There are 4 nested groupings, the coarsest first. Each group lies inside one group of the grouping before and may be the whole of it. The rows also spread widely along 12 directions, which tell nothing about the answers.
Some rows, each with its group in each grouping after it:
[  3   8   7   7   7  -7   6  -3   1  -4 -13 -16  10 -13   1   1  -6  10
  -9 -14  -4   0   3   8   2  24   4   8]  nosu nevuz Boge J_759
[-17 -16 -11  -6   5  30 -21  -3   9   4   7  -1  -9  21 -34 -15   1  12
 -18  -7  15   4   3  27  32  16  -8  18]  nosu kot sivo J_452
[ 10  16  10   9  -7   3  -2  -1  -5  11 -12  -5   6  -3  -7  -8 -23   2
  -4  -5   0   1   4  -9  13   8  14  -1]  dula pir Gat J_584
[  1   8  18  20  10  -4   0   7  48   9   8  17   8   5   0  -9   0 -13
 -16  14  -6 -15  -9 -11   0  -4   1   5]  nosu nevuz zan J_862
[-15  -1   6   7  -9   8  30  14 -16 -14  20  17   5 -20   5  -8 -32 -29
   5  -8   3  21  27 -22 -25  11  -2 -23]  dula pir Gat J_474
[ -8  27  11   8  -1 -15  -3  -7   5  -2  -9 -16   7 -23  11   2 -12  -9
   3  -3  -8   5   2  -8  -2   7  22  16]  dula duzut tupup J_508
[-14 -15  12 -23   5   9  18  19  15   2   3  10   4 -23 -25 -19 -18  17
  -3 -34   4  -4  21  22  -4  25  18 -17]  nosu Pizu bupa J_398
[ -6  -7 -22  24   8  -7 -21 -17  25 -23   0 -21  13   9 -15  11  -5  28
 -16   6   1  -8 -10  11   4  20 -18  18]  nosu Pizu beb J_446
[  0  17  18  -6  -3  -6   7  11   5  16  13  14  -4  -9  -1 -11   0 -23
  -4   7   2  13   8 -11   2  15  23   1]  dula pir gim J_260
[ -8  -2  -4   0   9   0  16  -4 -10  12 -21  -5 -15 -18   1  12  29  -5
 -17 -21   5   4   0   3  10  13 -20  -6]  nosu kot gini J_48
[  8 -13   2   2   5  14  26   1 -19   5 -22  -4   7  10 -17  -1  -5   7
 -15 -18   9  -5   4   8  10  30 -17 -18]  nosu nevuz dusud J_743
[  4   7 -15  23  -7  -4  -9   6   4   9   7  27  -8  -2 -15  -3  -7   5
 -18   5   9   8   2 -18  11  -4 -13 -26]  dula galu podip J_708
[ 17  12  23  37  15  15   4  39   4 -18  15  19  20  -2  11 -39 -35 -13
 -20  -8  -7  14  11  20   2   9 -12  -8]  dula pir zus J_691
[-17   6 -13  26   2 -15   2 -13  20 -24  12  -2   9  -6   7  17  -6 -14
  -4  18  -4   4  -3 -21 -21   5 -16   3]  dula duzut Nede J_655
[ -4  -3   4  16  -2  -6   1  23  15 -10  29  33  -9  10 -10  -3   8 -28
 -16  13  11  13   4   0   0   4 -16  -8]  dula galu siz J_456
[-29   4 -20  14  27  10  17  -4  11  -4  15  11   7  -4  -2 -11   7  -5
 -17  17  -3  11  -8 -12 -10  15 -20 -17]  nosu kot Daviz J_72
[ 12  -1  -3   3  -9 -22  -7   8 -10  -5  19  -1 -10 -15   4  13  10  -6
 -16  -7  12  29  23   5  -1  39  -2  16]  nosu kot Daviz J_167
[-14  -7  -4  -6  -4  16   6  -9 -11  -7  -4 -11   6  10 -22  -3 -20   2
   0  -6  10   3   8   8   7  25   4   2]  dula duzut tupup J_508
[  5  12   5   4  -3   7   1  25 -13  17   0  31 -17   3 -24 -19   2  -3
 -15  -7  11  12   1   4  29   3   1 -27]  dula pir gim J_260
[ -3 -10  -6  26  -1   1  14  28 -12 -16   2  29 -13   8 -17   2   6 -15
 -20 -10  13   7   0   6   9   2 -36 -33]  nosu kot Daviz J_167
[  4  -7 -20  21   7  14   5  -4  17   8   0  16  16  18 -31 -13 -26  31
 -21  12   5 -12  -8 -15   4  16 -16 -37]  nosu Pizu beb J_446
[  2  -5   8  30   2   6  19  29 -14 -29   0  18   2   8  -7  -6 -11 -21
 -12 -12   6   5   1  13   2   4 -31 -24]  dula pir gim J_260
[ -4  -5  -8  21   2 -13  -6  18   3 -18  -5  19 -16   8 -25  10  24   2
 -16  -5  10  -2 -12  21  20  -1 -29 -14]  dula pir zus J_691
[-12  -2  -8  27   2  10 -10  -4  23  -4 -11   5   1 -20  -4  -2 -19  13
  -9 -20  -2 -12   3  -6   4 -23 -21  -8]  dula pir zus J_691
[ -9   5 -22  29   4 -14  11  11 -11 -28   7   6  10 -26  -2   2 -22  15
 -10 -13  -1  16  10  -6 -17  16 -17 -32]  nosu kot Daviz J_167
[ -7  38   1  30  33  -9  10  16  12  -4  12  15  19 -20  14 -30  -7   4
 -19  12 -20  15 -11  -8  -6  12   2 -20]  nosu nevuz zan J_862
[ -9  17 -21  16   5  -4 -19  -5  -5   4  -1   2  -8  23 -30  -1  14  11
 -18  21   7   7 -23   2  32  11  -2  -1]  nosu kot gini J_48
[  3  -7   5  13   7  15   4   4  10  11 -13   8  -6 -15   2  -5   2  -1
 -18 -23   3  -4   8   5  11  -3 -25  -5]  dula pir zus J_691
[-21  13 -23  11   9   7  11 -20  -3  14 -19   0  -2 -12 -13   2  -3  14
  -9   2  -4  -4 -13 -31   5  -2  -8 -29]  nosu Pizu bupa J_398
[ -8   6   3  13   5  -7   9   7   1 -16   6   4   3   5  -4   1   2 -17
  -8   8   2   8  -2   4  -2  17  -7  -1]  dula duzut tupup J_508
[ -6  20   5   9   0   1 -14 -12  25  12  13  -5  12 -13   7 -13 -25  -6
  -4  13  -6   6   7 -20  -3   4  23  20]  dula galu podip J_708
[-26  -6   3  -9  15   2  33   6  -5 -14 -14  -5   3  -4 -19   1   8  -4
  -1 -13  -1  -6  -8  13  -3  22  -3 -17]  nosu Pizu bupa J_398
[ -2 -18   9  -1  10  12  17  15   8   2  -3  14  -3  -3 -14  -8   7   2
 -18 -25   8  -3  10  19   8  18 -18 -12]  nosu nevuz zan J_862

New rows. What belongs after each?
[  6  10  -6  28 -12 -12 -17   1  16 -12  12   6   9   7 -13   3 -25   4
  -7  14   3   1  -1 -14   1   3   2   0]  dula pir gim J_260
[  5  10 -19  17  -1 -14 -12 -18  -9   4  -5 -10  -9 -12   6  19  17   3
 -15   4   4  17   1 -13   9  15 -18  12]  dula pir zus J_691
[ -2   9  -5  29  -1 -17   8  -1  19 -19  -4   2  23  -4  -9   5 -32  11
  -2   7  -5 -13  -5 -14 -17   7  -2 -22]  dula duzut tupup J_508
[ -3  17  -8   5   0 -23   3  -1  -8  -5 -15  -9   8 -27 -11   5 -10  24
  -2 -16  -2   3   1   2   0  18  13 -17]  dula galu podip J_708
[ -8   6 -14  37  -3  -8 -10  18  -1 -37  23  13   5  -1 -10  -5 -26   1
 -11   4   1  17   5  -3  -5   5 -13 -11]  nosu Pizu bupa J_398
[-17   9  -4   4  15  -8  19  -4   4   0  -4  -4   0 -25   8   3  13  -5
  -9  -3  -6   7  -2  -9 -10  17  -5  -7]  nosu Pizu beb J_446
[ -8  -2 -12 -11  -6 -10 -15 -11  20   9   9  -5  -1 -18 -20   2  -8  29
  -6  -6   6   3  13  -2   2  26  20   7]  nosu Pizu beb J_446
[ -6  16  21  18  -1  -2   5  19  16   1   5  22  -2  17 -12 -11  -3 -28
  -8  14  -1  -6 -13  -9  11  -8   8  -5]  nosu nevuz zan J_862
[ -7  -3 -32  15  -8  14 -18 -18  -7 -10   7 -11  12  10 -31  -4 -41  35
  -9   3   8   8   7 -10   7  23  -1  -5]  nosu Pizu bupa J_398
[  8  14  14  29 -10  -3  -7  -6  20  -4  -3  -8  16   8   2   2 -31 -14
  -2  14  -5 -11  -3 -21  -2  -5   7  14]  dula pir Gat J_584
[-25   2   4 -13  34  15  21  -1  11   0   4 -13  16 -16   2 -23   4   2
 -11  -8  -7   8   3  20  -7  37   6   8]  nosu kot Daviz J_72
[ -2 -14  10  11  -1   6 -11  19  43  -5   1  22   2  41 -52 -11 -11  10
 -13   8   9 -31 -18  20  23  -2   2  -8]  nosu Pizu bupa J_398
[ 19   0   9  11 -12 -17 -10  11  23  15   7  14  -8  -5  -6   7   1  -3
 -17  -3  10   0  11  -7   6  11   4   4]  nosu kot Daviz J_167
[ 15  12  13  31   5  24 -18  -3  14  -2   1 -14  22   3  13 -24 -42  -2
 -14  -1  -7   3   9   2   9   5  -2  28]  dula pir zus J_691
[ -6  19 -14   8 -24 -19  16  -5 -14  19 -10  21  -5 -31 -14  11 -26   6
   6  -5   4   3   8 -53 -11  -7  16 -53]  dula galu podip J_708
[-12  18  -6  17  10  -2   2  -8  12   3  -3  -3   9  -2  -3  -3  -6  -2
 -10  14  -6  -1 -13 -17   0   5   2  -4]  nosu kot sivo J_452
[ 26 -10   9  20   8 -14   5  27  20  -3  31  26   0   5   7  -2  17 -18
 -33   9   9  17  12   9  -7  35 -26   0]  nosu kot sivo J_452
[-36  12  -5   8  10  12   1  -5   3 -14  -9  -7   5  -9 -13 -12 -14  -2
   2  -7  -5  -3  -9   6   7  -8   4  -1]  dula galu podip J_708
[  0  -4   8   4  -8 -23  23  24  -6 -22  -4  10   7  11 -34   7 -10   2
   0  -3   7  -9  -5  11  -4  28   9 -31]  nosu Pizu beb J_446
[-25  -9 -10 -28   8   1   6   1   6  10   0   9 -11 -17 -35  -6  14  29
  -6 -24   9   2   9  19  13  26  12 -14]  nosu nevuz zan J_862
[-16  20   2  22   9   4   5 -10  11   1 -25 -10  11 -13   0  -4 -16   5
  -4  -8 -12 -16 -13 -14   5 -13   2  -5]  nosu nevuz dusud J_743
[  5  30  12 -11   3  -9  -1  14 -16  21 -19   1  -1 -13 -21 -20  -5  16
  -5 -15   0   7  -3  15  29  18  36 -13]  dula galu podip J_708
[-13  20  -8  -1  15  -9   0   9  -1   4  -1  10  -1 -18 -17 -14   7  18
 -11  -6   0  12  -5  12  13  15   9 -19]  dula galu siz J_456
[-15 -17 -22   4  -6  -8 -16  -5  27  -3   9   9 -11   7 -35  14  10  20
 -13   0  14  -7  -1   6  10   9 -10  -1]  nosu kot gini J_48
[ 27  10  31  18 -15   7  -8  35  -7   0   3  10   6   7  -8 -24 -38 -12
 -12 -16   6   8  16  13  18  11  16   2]  nosu kot sivo J_452
[ -8 -10  -9  28  -4 -36 -14   3  35 -55  35 -10  19 -20  10  20 -16  -2
  -3   2  -1  10  18  10 -36  23 -12  27]  dula galu podip J_708
[  0   6 -12   3  -3 -38 -12 -11  28   1  22   3  -6 -14  -2  23  25   3
 -10  20   5  11   1 -12 -10  26   4  15]  dula pir gim J_260
[ 16 -10   0  12 -10 -40  -6   0  14 -18  -4 -11   0 -14  -1  34  14   5
 -10 -12   9  -1   9  13  -8  26 -13  14]  dula galu podip J_708
[-15  -1  -7  12  13  11   7 -12   8 -11 -15 -16  17  -3 -12  -4 -17  19
  -8 -12  -5 -11  -4   5   2  13  -7  -2]  nosu nevuz zan J_862
[-13  -9 -15  20  10   4   6   4   4 -24 -10  -8  16 -25  -9  -3 -27  30
  -9 -32  -1  -4  10  14  -8  11 -18 -18]  nosu kot Daviz J_72
[ -2  17 -15  31 -20 -20 -21 -16  -1 -11   9  -6  -6 -15   9  22 -13 -10
  -2  11   1  16   7 -34  -4  -6  -5  14]  dula pir Gat J_584
[  6  -2   5  18   3   0  15   5  -4  -1 -11   6  -1   5  -1   7   7 -18
 -16  -4   6   0  -3  -1   4   7 -26 -11]  dula galu siz J_456
[-13 -10 -21  10  -9 -17   1 -11   1 -26   2  -6   1  -7 -15  25  -5   9
  -2  -4   8   3   6  -2 -10  18 -15  -6]  dula duzut Nede J_655
[-11   2  -5  18 -21 -19  -5  -6  20  -8 -11  -3   0 -16 -14  22 -23   6
   5 -10   3 -17   2 -22  -8 -12   8  -8]  nosu kot Daviz J_167
[-18  39   4  25  19  -9 -10  21   5 -11  -7   5   3  -7 -11 -24  -3   5
 -11   2 -13   3 -24  15  22  -8  15  -9]  nosu kot gini J_48
[ 15   9  -5   1   1 -21   8  -3  12  25   4  15  -2 -18  -3   6  11  12
 -16   6   5   7   5 -21  -4  26   2 -20]  dula pir gim J_260
[-10  13  11  24  -7  -5 -15  12   3 -18  10   3 -12 -13  11   1  -3 -30
  -4  -5  -1  15   7   1   7 -13  -6  22]  dula pir Gat J_584
[  0   0   9  10  -4  -2  -9  19   3  -6  13  10 -11   0  -5  -4   4 -17
 -15  -7   8  13   9  13  12  10  -4  11]  nosu kot sivo J_452
[-10  12 -11  30   5  -5  -6  12  11 -17  16  17   6 -15  -5 -12 -20  11
 -13  -2  -4  11   5  -8  -3   1  -8 -17]  nosu nevuz zan J_862
[ -5   5   1  15   5   1  -4   2  10 -10  -6  -1   6   3 -12  -5  -9   4
  -9  -3   1  -4  -4  12  10   8  -5   0]  dula duzut tupup J_508
[  7  -2  -9  23   8   3  -1  -5   4 -14  -6 -11  18   2  -7  -1 -19  18
 -13  -4   0  -1   1   8   1  21 -17  -1]  dula pir zus J_691
[ -9  24  22 -17 -15  -7 -19   2   5  26  -4  -1 -20  -5 -15  -5   8 -14
   2  -3   4   3   2  -1  32  -1  45  30]  nosu nevuz dusud J_743
[-10  -3   0   8   6  17  16  -4 -23 -15 -18 -21  10  -9  -1  -3 -17   3
  -6 -28  -1   6  10  11   4  21 -12   2]  nosu nevuz zan J_862
[ -4 -10  -4  -1 -49  -1 -12   2 -27   6 -14   8 -32  16 -42  27 -13 -13
   5 -16  27  -2  11 -15  28 -10   8  -7]  nosu kot Daviz J_167
[-13  -7 -16   0  -5  12   6  -5  -1  12  -6  12  -4 -26 -18  -4 -19  22
  -4 -24   6   2  17 -13   1   1  -6 -30]  dula pir zus J_691
[-17  -3 -10   0  16  20  -4  -3  22   9  19  15  -2  -1 -12 -19   3   3
 -17   6   5   9   3   2   8  11  -9   1]  dula pir gim J_260
[  5  17 -10  13  -6 -10 -18  -4   1  10   4  -3   0  -9  -9  -2 -11  15
 -13   2   3  12   4 -10  11  16  12   4]  nosu kot gini J_48
[-26 -18 -13  -4 -13  13   2 -18  15  10  20  10 -16 -27   4  11  -5 -14
  -4 -13  10  12  30 -32 -15   0 -11   7]  nosu nevuz zan J_862
[ -6  -9  -9  13  18  31   7   3 -10   5  -8  14 -10  20 -14 -14  15  -7
 -27  -4  11   8  -5  16  26  11 -40 -12]  dula duzut tupup J_508
[-24  10 -22   1  12 -16 -15 -10  21 -14  14  -5   7 -12 -21  -1   2  29
  -4   9  -1   7  -7   9   1  21  10   5]  dula pir gim J_260
[ 11  12  10  -1  11  -8  24  21  -4  12 -15  20   4  -6 -19 -14   0  12
 -14 -10   1  -2  -4  10  10  23   4 -42]  dula duzut Nede J_655
[ -8   7  -4  44   6  -4  12  14  -1 -45  37  11  23  12   9  -8 -29 -27
 -10  25  -5  22   5 -14 -26  21 -20  -4]  nosu nevuz zan J_862
[ -2  10  -9  12  15   3  -8  -3   1  -3 -10 -13   8   2 -15 -11  -3  24
 -17  -2  -2   3 -10  16  18  23  -2   3]  nosu Pizu beb J_446
[  0  -8   6   4   3  -3   8  18  12  -1  18  23  -7 -26   7  -6   2  -9
 -16 -18   7  16  25   6  -9  17 -14  -9]  dula duzut tupup J_508
[  1  11  20   2  -6 -27  10  19  -2 -15  -2  -2  -2 -31   6   8   1 -13
   2 -21  -1   8  12  10  -8  15  12   3]  dula pir gim J_260
[-20  17  10  12  29   8   7  15  16 -10  -4   2   7  -3  -6 -25   3  -4
 -13  -1 -12  -3 -17  19  10   4   1   0]  nosu Pizu bupa J_398
[ 41  -8  15  17   1   9  17  21 -12   8   3  17   7  20   1 -11  -8 -14
 -30  -1  12  13  14   8   7  39 -25 -15]  dula duzut Nede J_655
[-16  20 -13  21  -1  -7 -10 -13  16  -2  10  -5  11  -4  -5  -1 -20   2
  -4  19  -5   3  -6 -26  -5   4  13   3]  nosu kot gini J_48
[  6  -3  -4  -2   8  24  14  -7 -13  17  -7   0   6  -1  -6 -15 -13   7
 -18 -10   6  11  13  -1   9  30 -10 -13]  dula duzut Nede J_655
[  7  19  16  36  29   5   8   9  22  -2   2   0  17  11  22 -16   6 -28
 -26  21 -12   0 -18  -1   0   9 -19  11]  nosu kot sivo J_452
[  1  18   1   4  25  -6   8  18 -11 -10 -15  -2  13   1 -24 -21   2  27
 -14  -9  -3   3 -16  37  21  31   4 -19]  dula pir gim J_260
[ -5   8 -11  17   5 -17  -7  -6   8  -1  -6  -5  -6 -12   0  14  18   3
 -15   0   1   4  -6  -3   6  10 -12   5]  nosu kot Daviz J_72
[  2  17  12   2  14  11  -1   9  10  13  18   9   5 -20  14 -29 -11  -8
 -17  -2  -4  23  17   3   2  21  10   8]  dula duzut Nede J_655
[-28   8  12 -36  11  -5  19  -1  -3  21 -27  -4 -19 -22 -19   4  39  -5
   1 -23   4  -5  -8  20  20  10  18  -4]  dula galu siz J_456
[ 24   1   0  35 -15   6 -20   6   5  -2   8  10   2  17  -6  -3 -25  -4
 -19   6  10   6   7 -10  14   2 -17   5]  dula pir gim J_260
[  4  -2  -4  21   3  -6  -6   4   1 -24   4  -8   6   0  -1   5  -3   0
 -13  -5   4  10   4  15   2  20 -19  12]  dula pir gim J_260
[ -2   9  -9  26  -8  -9 -16  -8   7 -10  -4  -3   1  35 -27  13  -1   1
 -10  24   5  -8 -22  -8  21   4  -5   7]  nosu nevuz zan J_862
[ -2 -25  -9  21  -3  12   2   9  18 -23  12   6  17  10 -24  -6 -36  16
 -13 -12  10  -8  13  11  -7  18 -19 -13]  nosu kot gini J_48
[  1  15   2   6  15 -14   6  -2  11  12 -10   1   1  -5  -5   1  19   8
 -17   5  -3  -2 -12   1   9  20   1  -2]  nosu nevuz Boge J_759
[ -6  -7 -11   7  -2 -11  -4   6  12 -11  15   4   4 -16 -14   2 -12  17
  -9 -10   7   8  15   5  -8  24   1  -5]  nosu kot Daviz J_72
[ -3  -5  -1  14   1  -1  -5   4  21  -3   8  10   0  -8  -3  -2  -4  -3
 -14  -6   5   2   8   2   0   4 -13   2]  dula galu podip J_708
[-16   8  -7  -9  14   2  20  19  -3  16  -6  35  -9  -3 -41 -19  11  18
 -10  -5   7  -1 -12   6  18  10   3 -55]  dula pir gim J_260
[ -3   5   5  25  -7 -10  -5  12  14  -7  -1  13  -8 -24   3   5  -7  -4
 -10 -20   0   0  10  -8   1 -13 -10  -5]  nosu nevuz zan J_862
[  0   1  -4  13  10  12  -2  -9  15  15   4   4   3   7  -4  -8   1   2
 -21   8   3   2   0  -8  10  14 -12   6]  nosu nevuz dusud J_743
[  5  -3   8  19  -6 -30  -5  -5  18 -22   0 -20   3 -11  14  29  10 -13
  -7  -5   0  -1   6   4 -10  18  -9  36]  nosu nevuz dusud J_743
[-14  16 -23  16  29  11 -15  -3   5  10   3   5 -12 -30   8 -18  20  19
 -30 -11  -6  23   0   5  18   5 -24   0]  nosu Pizu bupa J_398
[ -5  42   4  18   7 -14  -4  21 -10  12  -4  22  -9 -17  -7 -20   2   3
 -12   0  -7  13 -11  -8  23  -7  17 -23]  nosu nevuz dusud J_743
[ -9 -18   1   2 -12  14   6  -6  -1  -5  13  -1  -3   6  -6   6 -11 -19
  -6  -5  12   8  21  -7  -3  18  -9  16]  nosu nevuz dusud J_743
[  5  -6   1  27  -3   7   9  -8  11   2  -1   2   4 -12  21   9 -10 -23
 -15  -6   2   1  13 -24 -13  -3 -31   1]  dula galu podip J_708
[-19  13  10  -6   1  18   3 -24  16  29 -20 -10  -2  -3  -5  -3  -2 -15
   2   5  -3 -14  -9 -23  13 -10  16  14]  dula pir zus J_691
